There are 4 ways to turn a row about zero (a turn may also mirror it). The second row of each pair is the first, turned, with some noise. The first 40 pairs use one turn. New pairs use 3 turns, one after the other, and a turn may come again.
In the rows, 128 means zero.
Some pairs, each with its turns in order after it:
[106 122 148 158 115 135  89  84 178]
[124  81  99 109 111 181 136  99 102] => (0)

[ 77 125 179 119 174  77 176 152 159]
[188 144 178 101 145 132 112 189  78] => (2)

[165 110 147 131 174 124 157 117 120]
[156 103 127 113 159 106 134 168 112] => (1)

[104  96 114 101 134 154 149  84 137]
[121 151 106 103  83 118 170 108 133] => (0)

[179 115  78 107  80 144 122 134 140]
[ 92 135  92  84 148 108 123 183 131] => (0)

[158 166 132  80 169 157 150 120 147]
[153 140 154  87 163  91 174 116 115] => (0)

[159 131 154 130 142  92 135  81 139]
[122 125 122 131 140 188 105 124  94] => (2)

[105  80 145 148 138  93 155 160 161]
[147 116  77 188 118 103 120 110 123] => (0)

[156 142  79  85 158 150  86 154 136]
[156 154 139  89 138 108 132 180  78] => (0)

[160 118 112 121 165  88 100 122  82]
[145 108 114 137 128 134  93 149  58] => (1)

[115 135 110 141 136  97 145 129 120]
[105 142 150 103 117 115 119 133 133] => (3)

[154 128 105  95 110 155 141 157 127]
[163 113 160 151 143 152 113 134 144] => (3)

[128 163  77 119 176 113  85 179 121]
[ 91 167 139 147 118 102  57 141  87] => (1)

[118 165  91 153  88 154 132  87 116]
[126 103 115 154  87 147 104 116 183] => (1)

[110  82 155 153 104 156  89  82 155]
[103 101  60 148 165 116 137 139  95] => (3)

[169 168 128 153 108 126 165 133 116]
[159 122 156 142  87  90 116 153 140] => (3)

[121 169 101 138  94 135 130 100 170]
[110 121 136 168  84 117 141 121 174] => (1)

[132 109  87  95  94 164 175  90 144]
[115  95  77 105 147  98 165  94  89] => (2)

[146 141 142 167 122 101 114 105 112]
[145 106  84 128 100 110 131 124 117] => (1)

[116  80 150 111  85  96  92 116 104]
[134  97  85  90 147 146  89 120  80] => (3)

[151  94  98 103 137 164 108 177 112]
[128 167 111 101 124  84 122  93 173] => (2)

[127 138 113  96 179 118 150 141 117]
[117 157 170 123 112 156 137  97 137] => (3)

[ 97 162 147  79  94 113 108 153 104]
[148  95 159 161 170  92  99 126 152] => (2)

[124 131 121 107  88 129 118  82 176]
[133  86  93 157 116 120 113 111  85] => (2)

[158 142 170 149 111 101 132 109  92]
[102 114 128 138 161 183 111 150 146] => (2)

[ 78 154 170 124  85  80 153 106 125]
[151 168 108  81 135  65 106 113  94] => (3)

[149  86 151 134 108  86  90 115 179]
[161 163 125 148 102 124 195 125  90] => (1)

[ 82 105  95 102 161 139 170 128 178]
[166 135 137  92 110  85 156 120  64] => (2)

[ 80  91 113  78  80 113 151 119 101]
[ 60 147 129 154  70 102 152 142 135] => (0)

[122 175 156  99 170 143 158 137 142]
[ 93 103 165 103 144  78 125 139 136] => (1)

[179 106 154 132  80 140  80 165  83]
[100 131  93 135 140 129  82 133 217] => (2)

[172  97 106 175 163 109 154 113 147]
[ 67 132 141 161  93 133 118 172 124] => (3)

[ 89 126 153  79 119 140 140 149 166]
[ 95 151 177 113 148 123 163 100 139] => (1)

[ 85  93 178 163 150  79 101 144 123]
[161  88 130 197  86 146 101 108 121] => (0)

[ 96 134  85 145 156 171 169 126 131]
[ 98 134 180 151 162 107 164 125 146] => (3)

[169 144 105  82 175  83  82 140 117]
[121 131 123 114  76 190  97  88 169] => (3)

[163 127 135  94 172 111 119  83 175]
[133 155 118 137 125 155  87  88  61] => (2)

[123 179  79 101 158 123  85  89 154]
[132 144 153  64 122 133 115 113  57] => (0)

[100 108 151 172 161 115 123  85  87]
[157 125 145 137  78 158 107  88 165] => (0)

[171  97 169 159 172 162 152  92  87]
[193  82 114  73 150 124 123 176 131] => (1)

New pairs, each followed by its turns in order:
[139 158 100  93 144  83 101 139  84]
[111  74 142 145 144 185 106 100 127] => (0) (1) (1)

[120 109  93 120 115 130 129 138 108]
[146 119 110 110 156 114 135 137 139] => (2) (1) (1)

[176 112 149  94 117 135 154 101 172]
[ 85 133 114 104 135 135  94 174  85] => (3) (1) (0)

[ 82 174 106 123 151  79 176  98 106]
[131  77  61  90 159 169 109 124 152] => (2) (3) (1)

[132 119 137 156 144  80 135 122  88]
[120 141 160 147 117 125  77 120  96] => (2) (2) (0)

[172  94 175 117  83 122 101 119 119]
[ 89 164 131 163 180 143 159 126 147] => (2) (3) (3)

[178 132 129 131  99 129 112  78 166]
[134  86 117 132 110  89 102 145 185] => (3) (1) (3)

[144 159 102  90 120  92 103 101 142]
[122 127 107 150  69 101 150 155 120] => (1) (0) (2)

[ 97 145 121 145 171 161 135 139 159]
[153 136 157 174 151 145 102 104 133] => (2) (1) (1)

[ 94 172 157 106 115 156 161  80  83]
[181 197 159 117 102 170 118 133 134] => (1) (3) (0)

[ 85 147  88 101 115 132  88 148 179]
[185 103 128 123 155 177 142  82 127] => (1) (3) (2)

[135 164 112 160 128 139 151 100 106]
[111 139 167 127 121 121 107 164 100] => (3) (3) (0)

[ 96  97 132  83  81  85 132 169  77]
[158  46 102 102 112 132 153 168 107] => (1) (1) (0)

[124 175 106 151 160 160 136  89 116]
[102 111 119 163  93  72 109 139 130] => (0) (3) (3)

[169 179  99 143 131 108 131  80  85]
[101 108 123 128  82 121  85 176 171] => (1) (1) (1)

[151  95  86 177 114 142  77 176 115]
[ 98 136 188 139 159 167 125 152  66] => (0) (1) (0)

[102  83 176 109 147 132  81  78  90]
[184 118 133  77  84  86 171 134 105] => (0) (0) (2)

[ 92  99 167  98 115 102  99 122  99]
[ 91  63 115 102 126 151 120 137 123] => (2) (1) (1)

[141 140 102 114 112 122 108  99 172]
[ 97  98 137 124 152 149  86 122 130] => (3) (1) (0)

[133 114 129 161  78 145 178 117 163]
[ 98 175 142 108 164 106 105 144 168] => (1) (2) (0)

[160 106 126 118 134 108 143 148  83]
[144 107 137 156 152 132 112 137  82] => (1) (2) (2)

[149 154 112 100 120  84 166 171 104]
[126 184 146 123 160 134 143  90  89] => (1) (3) (3)

[ 77 165 107 137 179 131 169 170 176]
[ 69 149 134 143  71 106 155  86  77] => (3) (0) (3)

[166 162 162 126 178 158 166 110 161]
[125  86 131 142 155 131 214 122 127] => (2) (3) (1)

[ 95 162 165  99 170  83  78 124 175]
[127 152 113 108 100 132  89  72 206] => (3) (2) (0)

[168 150 166 150 161  99 139 110 120]
[164 117 164 123  94 131 116 149  89] => (0) (1) (3)

[ 82 145 132 146  96 149 117  97  84]
[180 121 124 169 124 105 138 170 104] => (1) (1) (3)

[ 90  77 162  87  85 141 162 125 119]
[146 119 196 137 130 169 101 170 100] => (0) (2) (3)

[102  95 148 109 113 160  81 141 142]
[168 105 140 167 134 105 139 149 160] => (0) (3) (0)

[125 136 150  89 176 174 148  78 111]
[148 140 166 167 113 111  84  76 161] => (1) (2) (2)

[ 83  79 126 110 135 160 106  84  98]
[ 97  99 115 148  81 146 182 140 158] => (3) (0) (1)

[102  79 174 148  86 167 117 178 139]
[124 133 194 130 109  72 148  71 141] => (1) (0) (0)

[113 172 165 153 104  89 136  79 138]
[198 105 134 157 145  84 126 139 109] => (2) (2) (2)

[ 93 116 169 107 103 148 123 125 156]
[145 114 113 163 102 133 169 126  95] => (0) (0) (2)

[ 77 176 156  92 160  92  79 142 146]
[ 99 149  98 179 155 207 118 141 142] => (2) (3) (1)

[157 106  93 109 130 138  84  92 148]
[104  81 116  76 102 113 121 135 121] => (2) (2) (2)

[164 136 170 148 102 172 140 165 132]
[128 150  97 130 139 108 106 173 185] => (3) (3) (2)

[ 82  92 102 154 151 142  89 139  82]
[105 151 123 130 122 110 166  63 174] => (2) (1) (0)

[133 135 156 147 140 162 128 151 173]
[118 109 157  94 170 132 121 133  98] => (1) (3) (0)

[162  86 152  99 127 139 112  83 143]
[118 118 131  94 102 113 105 100  71] => (2) (3) (2)

[116  78  83 169 102 146 110  88 158]
[ 72 170 127 176 118 151 128 121  78] => (2) (0) (0)

[179 113  80 175 152 135 176 158 142]
[135 113 110 181 188 113  91 168  93] => (3) (2) (0)

